The rows come from 4 hidden closed curves, with some noise, and rows from the same curve form a group. Each curve winds through 6 dimensions. The rows are also pushed far along 4 directions, which tell nothing about the answers.
In the rows, zero is written as 128.
Known rows, each followed by its group:
[159 146 157 162  88 167 130 145 140 140 116 133 137 123 148  92] | j594
[166 104  90 110 177  96 169 183  73 165 153 146  78 148 140 175] | j594
[157 151 156 146  88 137  90 116 141 118  90 149 150 150 144  94] | j28
[152 123 151 153  84 177  94 125 173 129  94 133 168 107 138  70] | j28
[143 136 100 109 177  96 156  96  80 104 167 129 105 164 117 185] | j272
[104 162 100 105 148 131 137  87 121  73 151 112 135 127 118 128] | j594
[136 141 118 120 122 121 101  68 103  71 141 121 144 143 133 114] | j594
[121 116 140 149 129 112 124 165 138 208 106 146 154 128 126 108] | j594
[222 165 135 165 129 184 127 132 131 143  82 133 127  90 112 136] | j729
[175 139 128 120 136 144 135 134 113 127 105 125 132 114 125 170] | j272
[136  94  79 122 137 154 124 185 129  72 116 147 119  91  93 141] | j28
[212 151 127 171 131 158 120  72  95 147 137 138 124 127 129 113] | j28
[ 83 130 159 137 115 126 131 116 160 200 131 124 146 130 138 104] | j28
[133 126  97 128 111 169 126 119 124  49 154 133 121 114 122 102] | j594
[118 131 108  95  88 155 106 140 129  35 124 132 127 122 147 103] | j28
[120 137 155 135 122 112 126 145 147 114 102 126 126 142 121 143] | j729
[111 139 106 113 158 101 142  80  96 170 174 132 128 158 140 126] | j729
[149 121 173 148  84 134  94 149 154 128  79 129 134 121 140 111] | j272
[115 110 125 128 158  91 151 136 124 157 163 138 101 172 139 130] | j594
[106 121  87 102 142 136 106 110 133  52 121 121 126  96  90 143] | j729
[158 132 134 118 106 156 123 135 124  76 110 116 116 107 132 148] | j272
[155 134  84  91 169 106 136 117  97  97 149 138  89 158 141 152] | j594
[130 127 133 144  96 160  91 102 140  76 105 122 146  91 104 113] | j272
[114 114 176 167 109 144 131 117 167 167 128 114 145 118 123 112] | j729
[181 140 144 131 144 120 143 114 102 206 137 125 124 148 169 128] | j28
[ 72 123 126 118 116 124 112 115 152  96 125 153 137 149 102 140] | j272
[ 96 162 147 129 122 108 127  98 145  90 129 118 126 155 125 118] | j28
[107 101 130 120 124 141 111 189 173 150  70 123 166  73 100 137] | j594
[101  76 165 135 115 146 145 199 190 154 105 105 144  92 122 139] | j729
[141 114 199 159  91 131 111 133 161 202  89 120 141 121 142 125] | j729
[ 83  71 139 123 156  71 150 187 130 145 131 109 112 126 104 183] | j272
[  5 140 137 112 131 104 142  89 164 119 161 118 149 147 102 127] | j594
[221 122 159 172 116 148  84  97 136 161  84 112 139 100 137  97] | j729
[196 111 120 136 145 159 133 171 134 121  96 102 139  74 119 141] | j272
[ 70  74 158 128 151  75 173 188 146 164 154 103 105 147 125 173] | j272
[ 96 145 132 121 106 141 108  81 146  64 127 131 157 140 115 120] | j272
[209 129 101 113 182 114 163 181  78 177 119 127  78 117 141 184] | j28
[ 81 139 140 125  78 162 103 122 166 116 114 150 140 123 128  95] | j272
[ 31 142 167 118  70 135 115  85 173  81 148 125 157 159 140  90] | j729
[ 97 149 148 124  96 139 102  63 146  72 130 114 150 135 128 109] | j594
[ 61 148 149 146 120 125 135  83 151 152 149 134 148 144 105 121] | j729
[ 45 100 114 127 133 133 143 137 158 114 161 120 129 108  96 123] | j28
[186 175 173 159 121 137 122  95 139 185  97 113 130 132 155 101] | j28
[175 101 118 150 139 135 137 159 113 148 136 134  94 118 130 128] | j729
[147  93  85 111 175 104 174 145  57 161 191 134  87 143 136 175] | j28
[104 101 107  95 163 112 163 165 127 162 150 121 123 129 137 153] | j28
[157  86 110 147 166 135 152 160 118 168 140 119 111  92 105 157] | j594
[129 114  84 108 155 125 126 162 119 126 114 144 127 106 103 153] | j272
[ 81  93 153 146 167  99 168 172 167 222 132 107 135 112 101 159] | j594
[125 145  89 103 132 166 147 161 128  64 121 142 110 104 102 160] | j729
[137 144 144 129 132 103 140 132 102 200 132 122 123 141 162 118] | j272
[203 117  93 144 194 108 168 165  85 168 146 132  86 132 123 158] | j729

New rows. What belongs after each?
[148 152  76  77 145 130 116  93 102  48 137 142 100 148 137 139] | j594
[ 69 127 131 112 112  91 121 121 126  91 143 147 138 178 131 124] | j28
[ 94 148 134 148 142  84 118  74 120 159 146 141 132 169 118 108] | j729
[170 178 118 132 156 130 132  87 113 145 122 130 119 134 128 132] | j28
[170 107  74 114 154 174 142 136 107  91 150 118 103  76 112 149] | j729
[126 160 139 143  92 178 114 131 161 132  93 154 150 112 117 105] | j729
[208 118 123 131 121 156  93 106 124  98 100 125 120 108 137 127] | j594
[150 125 185 162 122  95 136 102 123 203 143 130 114 183 162 120] | j594
[143 149 128 130 121 111 109  68  83  87 141 124 116 144 129 140] | j272
[113 140 145 119 119 133 135 114 135 114 125 119 145 131 126 149] | j272
[138 167 158 135  94 158 115  85 144 108 116 124 134 132 143 110] | j594
[163 117  72 105 179 113 166 149  69 106 175 106  73 115 136 152] | j272
[125  89 145 132 126 147 123 209 181 169  61 133 161  79  94 162] | j272
[180 171 126 123 126 125 127 102  78 156 131 121 119 135 171 110] | j272
[143 149 105 105 117 173 131 135 133 106 122 141 126 113 142 114] | j272
[116 103 141 139 171 106 174 147 132 173 153 101 117 123 110 174] | j729
[114 110 144 139 129 123 138 166 164 179 123 136 134 138 139 105] | j272
[176 177 129 127 102 178 131 122 124 103 113 137 115 122 150 113] | j594
[ 84 151 139 139 138  99 137  88 138 168 157 137 138 172 134  95] | j594
[ 96 107  80  90 150 132 136 173 148 100 131 126 133 104 121 116] | j28
[140 139  97 119 119 158 114 137 133  12 113 131 116 107 102 128] | j28
[ 82 135 159 154 102 115 115 120 151 143 119 140 133 140 112 114] | j28
[119  74 122 141 152 124 163 174 133 143 162 114  97 113 115 152] | j729
[ 48 148 154 123 121  75 141  76 109 152 169 148 126 198 127 155] | j28
[ 95 155  93 116 155 115 144  68 101  99 186 131 117 156 120 121] | j594
[186 160 153 157  96 172  94 113 155 128  78 123 166 105 142  73] | j594
[ 63 128 108 105 173 103 166 119 130 120 166 108 125 130 101 161] | j594
[ 42 117 146 121  89 146 121 128 182  73 136 104 153 109 123  90] | j272
[158 122 135 159 153 108 138  89 101 154 157 129 108 153 117 149] | j272
[160 113 131 120 172  94 184 171  87 195 153 120  85 150 149 191] | j729
[153 138 151 129 136 100 148 109  87 145 146 115 102 154 147 167] | j272
[162 143 137 143 169 105 169  88  88 170 170 107 105 150 135 164] | j729
[166 151 139 145 124 125 102 106 114 189  93 154 147 137 130 124] | j272
[149 156 126 147 114 161 103  92 135 157 112 142 160 113 127  84] | j272
[ 86 130 122 103 140  95 151 147 109 159 149 123 117 140 145 136] | j272
[130 168 115 116 139  96 124  49  74 114 162 160 107 196 135 149] | j272
[ 72 104 124 103 161  81 161 149 108 140 149 114 120 133 106 197] | j272
[123 111 146 148 142 115 150 188 134 209 108 119 151 104 117 141] | j594
[ 81 143 121 104  94 148 116 128 142 102 125 141 130 122 136 106] | j272
[ 42 135 134 135 107 127 115  65 146 100 158 130 154 136 100 107] | j272
[133 161  93 101 152 136 149  91  92  99 161 132  98 134 126 156] | j594
[ 51 130 141 110 114 108 125 111 133 112 131 125 148 134 108 154] | j272
[190 161 122 156 164 113 144  78  86 191 158 132 112 159 147 114] | j594
[ 75 148 137 127 145 101 143  89 138 142 152 111 146 149 120 122] | j594
[122 113 151 133 115 161 142 184 180 133  99 116 130  94 119 135] | j594
[ 90 126  97  80 141 118 125 169 148  61 103 129 132 120 110 154] | j729
[128 131  75  91 189  78 159 109  60 110 178 150  77 176 116 199] | j272
[139  98 108 129 145 148 146 164 135 131 133 138 102 108 108 156] | j272
[168 137 141 135 159 127 155 146 136 191 117 104 113 112 140 140] | j28
[ 84 106 130 126 160 101 155 167 157 152 131 106 145 121 110 139] | j594
[121 129 120 106 136 126 159 121 110  91 166 114 106 145 143 148] | j729
[121 104 163 168  90 153 109 149 187 159 108 143 146 128 131  72] | j594
[133 134  60  99 127 157 114 119  94  50 145 159 118 119 115 126] | j28
[159 117 117 154 131 155 118 165 155 126  99 140 131 100 109 105] | j729
[192 164 118 150 132 158 111  88 104 168 115 140 147 111 132 103] | j272
[121 124 134 143 135 108 135  84  96 162 165 131 118 148 127 139] | j594
[ 69 116 134 134 140  91 111 101 146 141 130 126 140 135  97 130] | j729
[159 160 118 135 143 103 113  84  84 178 129 155 128 159 137 123] | j272
[138 127 112 144 131 144 110 138 149 115 107 141 135 108 104 106] | j729
[107  62 136 142 159  97 158 181 126 201 145 123 113 117 106 176] | j594
[134  99 131 143 118 152  92 135 176 113  92 115 156  83 109  95] | j729
